All groups share one centre, and each spreads out both ways along 5 directions, with some noise.
Some rows, each with its group after it:
[-1.81  2.36 -1.11 -1.03  0.02 -0.44 -0.40  1.13 -0.71  1.37 -1.23  2.89
  1.40] => Q_387
[ 2.58 -1.52  0.42  1.73 -1.19 -1.38  1.22  0.16  3.06  1.02  2.68 -1.99
 -3.97] => Q_368
[ 1.71 -1.24  1.43  0.90  1.28  0.45  4.48 -0.01 -3.02  3.05 -5.82  0.71
  1.17] => Q_529
[ 6.09 -1.52  3.98  1.69  1.48 -2.39  1.21  0.80 -0.62 -3.09 -2.82 -0.88
 -4.72] => Q_529
[ 4.80 -0.45  1.75  3.03 -0.93  1.82 -0.85  2.11  4.22 -4.74  4.39  1.49
 -0.78] => Q_213
[-3.87  0.11 -1.58  0.13  0.00  3.27  5.55 -1.27 -1.63  5.64 -3.76  1.79
  4.21] => Q_529
[ 2.02  1.72  1.37 -1.45  1.95 -1.31  4.66  1.53 -4.19  5.45 -3.49  0.83
 -0.08] => Q_387
[ 1.95 -2.09  2.38  2.22  1.23 -0.41  2.87 -0.61 -2.45  0.66 -4.29 -0.76
 -1.63] => Q_387
[ 2.44  1.08  2.52  2.47 -1.67 -0.58 -2.98  2.26  2.64 -7.86  0.34  5.15
 -0.24] => Q_213
[-1.57  1.26 -2.87 -1.60 -0.25  3.52  6.32 -0.66  2.53  6.43  2.05 -2.46
  1.63] => Q_387
[-1.39  1.82 -1.41 -4.46  2.30  2.00 -1.69 -2.00 -1.67 -2.43 -0.91 -3.35
  4.72] => Q_368
[ 0.13  1.87 -0.01 -1.01 -0.68  0.58  2.02  0.35  1.05 -0.47 -0.93  2.18
 -0.46] => Q_213
[ 1.42  3.46  0.37 -5.56  3.25 -2.23 -0.82  0.80 -4.91  0.86 -4.10 -0.10
  1.19] => Q_529
[-5.61 -0.57 -2.36  1.73 -0.96  3.33 -3.14 -1.37  0.90 -1.71  0.43  2.36
  6.12] => Q_368
[ 0.08  1.01 -0.79  1.63 -2.44  2.07 -0.16  2.37  3.62 -2.15  3.70  4.06
  1.43] => Q_213
[ 6.15 -2.10  4.24  5.91 -0.13  2.26  2.77  4.19  0.62 -2.58  0.08  3.37
  1.12] => Q_368
[-0.10  1.60 -1.40 -1.27 -0.68  2.95  3.50 -0.71  2.51  1.40  2.08 -1.83
  1.90] => Q_213
[-0.76 -5.52  0.16  3.66 -1.80 -1.62 -4.41 -1.66  2.66 -4.11  3.42 -3.18
 -3.12] => Q_368
[-3.07  3.05 -0.35 -1.78 -1.22 -3.18 -3.92 -1.55 -1.42 -4.35 -5.13  4.89
 -1.69] => Q_529
[ 4.94  1.18  0.85  0.20  0.19 -0.24  2.07  3.20  1.84  1.80  3.65 -0.91
 -1.74] => Q_387
[-5.47  1.88 -2.82 -0.89 -0.94  0.39 -3.21 -0.66 -0.36 -0.59  0.33  3.17
  2.86] => Q_529
[ 2.54  1.18  0.78 -0.38 -0.37 -2.02  3.53  1.80 -0.83  2.50 -2.30  2.47
 -2.31] => Q_368
[-0.19  2.32 -0.94 -0.75 -0.80 -0.06  3.98  0.37  0.60  2.43 -2.22  1.84
 -1.25] => Q_213
[ 3.04  0.66  0.95  1.22 -1.02 -2.95  3.54  1.60  0.56  1.80 -2.21  2.14
 -3.94] => Q_368
[ 2.39 -2.58  1.64  2.52  1.16  1.07  4.21 -0.26 -1.42  2.24 -1.88 -0.75
  1.15] => Q_529
[ 0.85 -1.92  2.49  5.95 -1.88 -1.90 -1.12  2.97  0.36 -1.19  0.58  4.77
 -1.90] => Q_213
[ 1.82  0.86 -0.02 -0.34  0.06  0.06  4.06  0.57  1.84  3.42  1.67 -1.37
 -2.10] => Q_387
[-3.30  0.15  0.25 -0.04 -0.09  0.31 -4.31  0.21 -1.79 -2.97 -2.00  3.66
  2.98] => Q_387

New rows, each followed by its group:
[ 3.85  0.20  2.45 -1.59  3.11 -1.98 -0.36  1.24 -4.97 -0.31 -3.18 -0.50
  0.34] => Q_529
[ 3.89 -1.19  3.57  1.79  2.30 -1.28 -2.65  2.78 -4.31 -3.22 -2.51  0.97
  1.59] => Q_387
[ 2.40  3.31 -0.57 -2.38  1.23  1.44  3.08  2.93 -0.11  4.31  2.86 -1.00
  1.63] => Q_387
[ 3.31  3.94  0.44 -4.33  2.43 -1.41  1.62  0.51 -1.35 -0.04 -1.06 -1.24
 -1.20] => Q_529
[ 0.18 -4.34  2.00  3.98 -1.43  0.63 -5.13 -0.78  1.87 -8.13  0.89 -0.18
 -0.35] => Q_387
[ 0.99 -4.05  1.42  4.25 -0.01  0.94 -1.05  1.06 -0.43 -0.61  1.36 -0.60
  1.23] => Q_529
[ 2.07 -4.05  2.08  4.08 -0.90 -1.44 -2.22 -1.55  1.29 -5.93 -1.31  0.25
 -2.66] => Q_387
[-2.90  1.92 -1.12  3.41 -3.82  0.61  1.03  3.46  2.98  1.39  1.75  7.80
  0.48] => Q_213
[-0.26 -3.08  1.76  3.30 -1.47 -1.56 -2.87 -2.29  0.30 -6.06 -4.25  2.79
 -3.20] => Q_387
[ 3.79  4.66  1.14 -3.84  2.20  0.78  3.91  2.11 -1.98  1.34 -3.18  0.13
  1.19] => Q_368
[-4.52 -2.29 -1.83  0.75 -1.25  0.06 -3.82 -2.95  0.79 -1.47  1.37 -1.03
  0.83] => Q_368
[ 1.13  0.63  0.67 -2.74  2.56  1.83 -0.98 -0.43 -2.25 -2.50 -2.32 -0.41
  3.31] => Q_368
[ 0.61  0.28  0.88  1.32  0.35  1.35  0.41  0.59 -1.14 -0.78 -1.25  1.98
  2.44] => Q_368
[-0.18 -3.83  0.37  3.24 -0.82  0.79 -2.37 -0.77  2.04 -3.55  2.56 -1.70
 -0.17] => Q_368
[ 5.46 -1.56  2.55  4.93 -0.60  3.04  4.15  3.47  2.18  0.16  2.69  1.64
  0.56] => Q_368
[-0.09 -2.09 -0.08  1.16  1.66  2.47 -3.97  2.73 -2.67  1.83  6.13 -2.45
  6.40] => Q_529
[ 3.70 -0.65  2.55 -0.32  1.63 -0.51 -0.43 -1.04 -1.40 -4.25 -2.89 -2.08
 -2.06] => Q_213
[ 1.99 -1.41  0.83  1.64  0.45  1.36  0.69  0.73 -0.91  0.78  0.75 -0.82
  1.43] => Q_529
[ 2.66 -1.92  2.17  1.60  0.36 -3.17 -1.39 -0.96 -0.52 -2.94 -1.12 -1.33
 -4.59] => Q_368
[ 0.12 -1.77  1.12  0.64  1.11 -0.91 -3.36 -0.75 -2.14 -4.64 -3.05  0.88
  0.31] => Q_368
[-0.89 -5.98  0.56  7.02 -1.74  2.87  1.09  0.53  0.57  0.48  1.57  0.87
  1.94] => Q_529
[ 0.72 -1.44  1.81  5.07 -1.20 -0.36  0.23  2.39  0.38 -0.93 -1.77  5.32
 -0.93] => Q_368
[ 3.34 -0.27  3.71  1.93  1.61 -0.54 -1.14  2.32 -3.51 -4.43 -5.96  4.48
  1.70] => Q_368
[-3.10  2.19 -1.64 -0.73 -2.31 -0.41  0.43 -1.16  1.31  0.86 -0.99  2.86
 -1.36] => Q_387
[ 0.19  4.03 -1.07 -1.63 -1.69  3.08  3.83  0.80  4.28  0.64  1.42  2.30
  0.82] => Q_213
[ 1.35  2.44 -0.74 -3.44  0.62  3.64 -0.02 -1.41  2.42 -3.96 -0.09 -1.23
  2.92] => Q_213
[ 2.19  0.02  1.92 -1.23  2.85 -1.55 -4.45  2.10 -4.08 -1.32  1.02 -0.94
  2.16] => Q_529
[ 0.28 -1.66  0.47 -0.70  1.72 -0.34  1.23 -1.76 -2.01  2.36 -2.13 -3.08
 -1.05] => Q_213
[-5.04 -2.72 -1.70  5.34 -4.24  2.36  2.02 -1.43  3.61  0.16 -0.39  3.95
  0.72] => Q_529
[ 5.43  1.20  1.61  1.60  0.02  1.78  6.45  3.41  2.09  2.93  1.84  1.16
 -0.58] => Q_368
[-2.96 -0.97 -0.74 -0.09  0.32  2.76 -0.97 -1.42 -0.90 -0.16 -1.50  0.47
  4.53] => Q_387
[ 0.91  4.53 -0.69 -5.01  1.06 -2.03 -1.53 -0.02 -1.12 -1.34 -1.88  0.52
 -1.31] => Q_529
[ 4.13  0.28  3.05 -2.14  2.10 -1.64  1.95 -1.38 -2.46 -2.61 -5.15 -2.91
 -2.64] => Q_213
[-6.87 -1.10 -2.99  1.05 -2.99  2.71  0.02 -4.45  3.27 -0.98 -0.31  1.92
  1.88] => Q_387
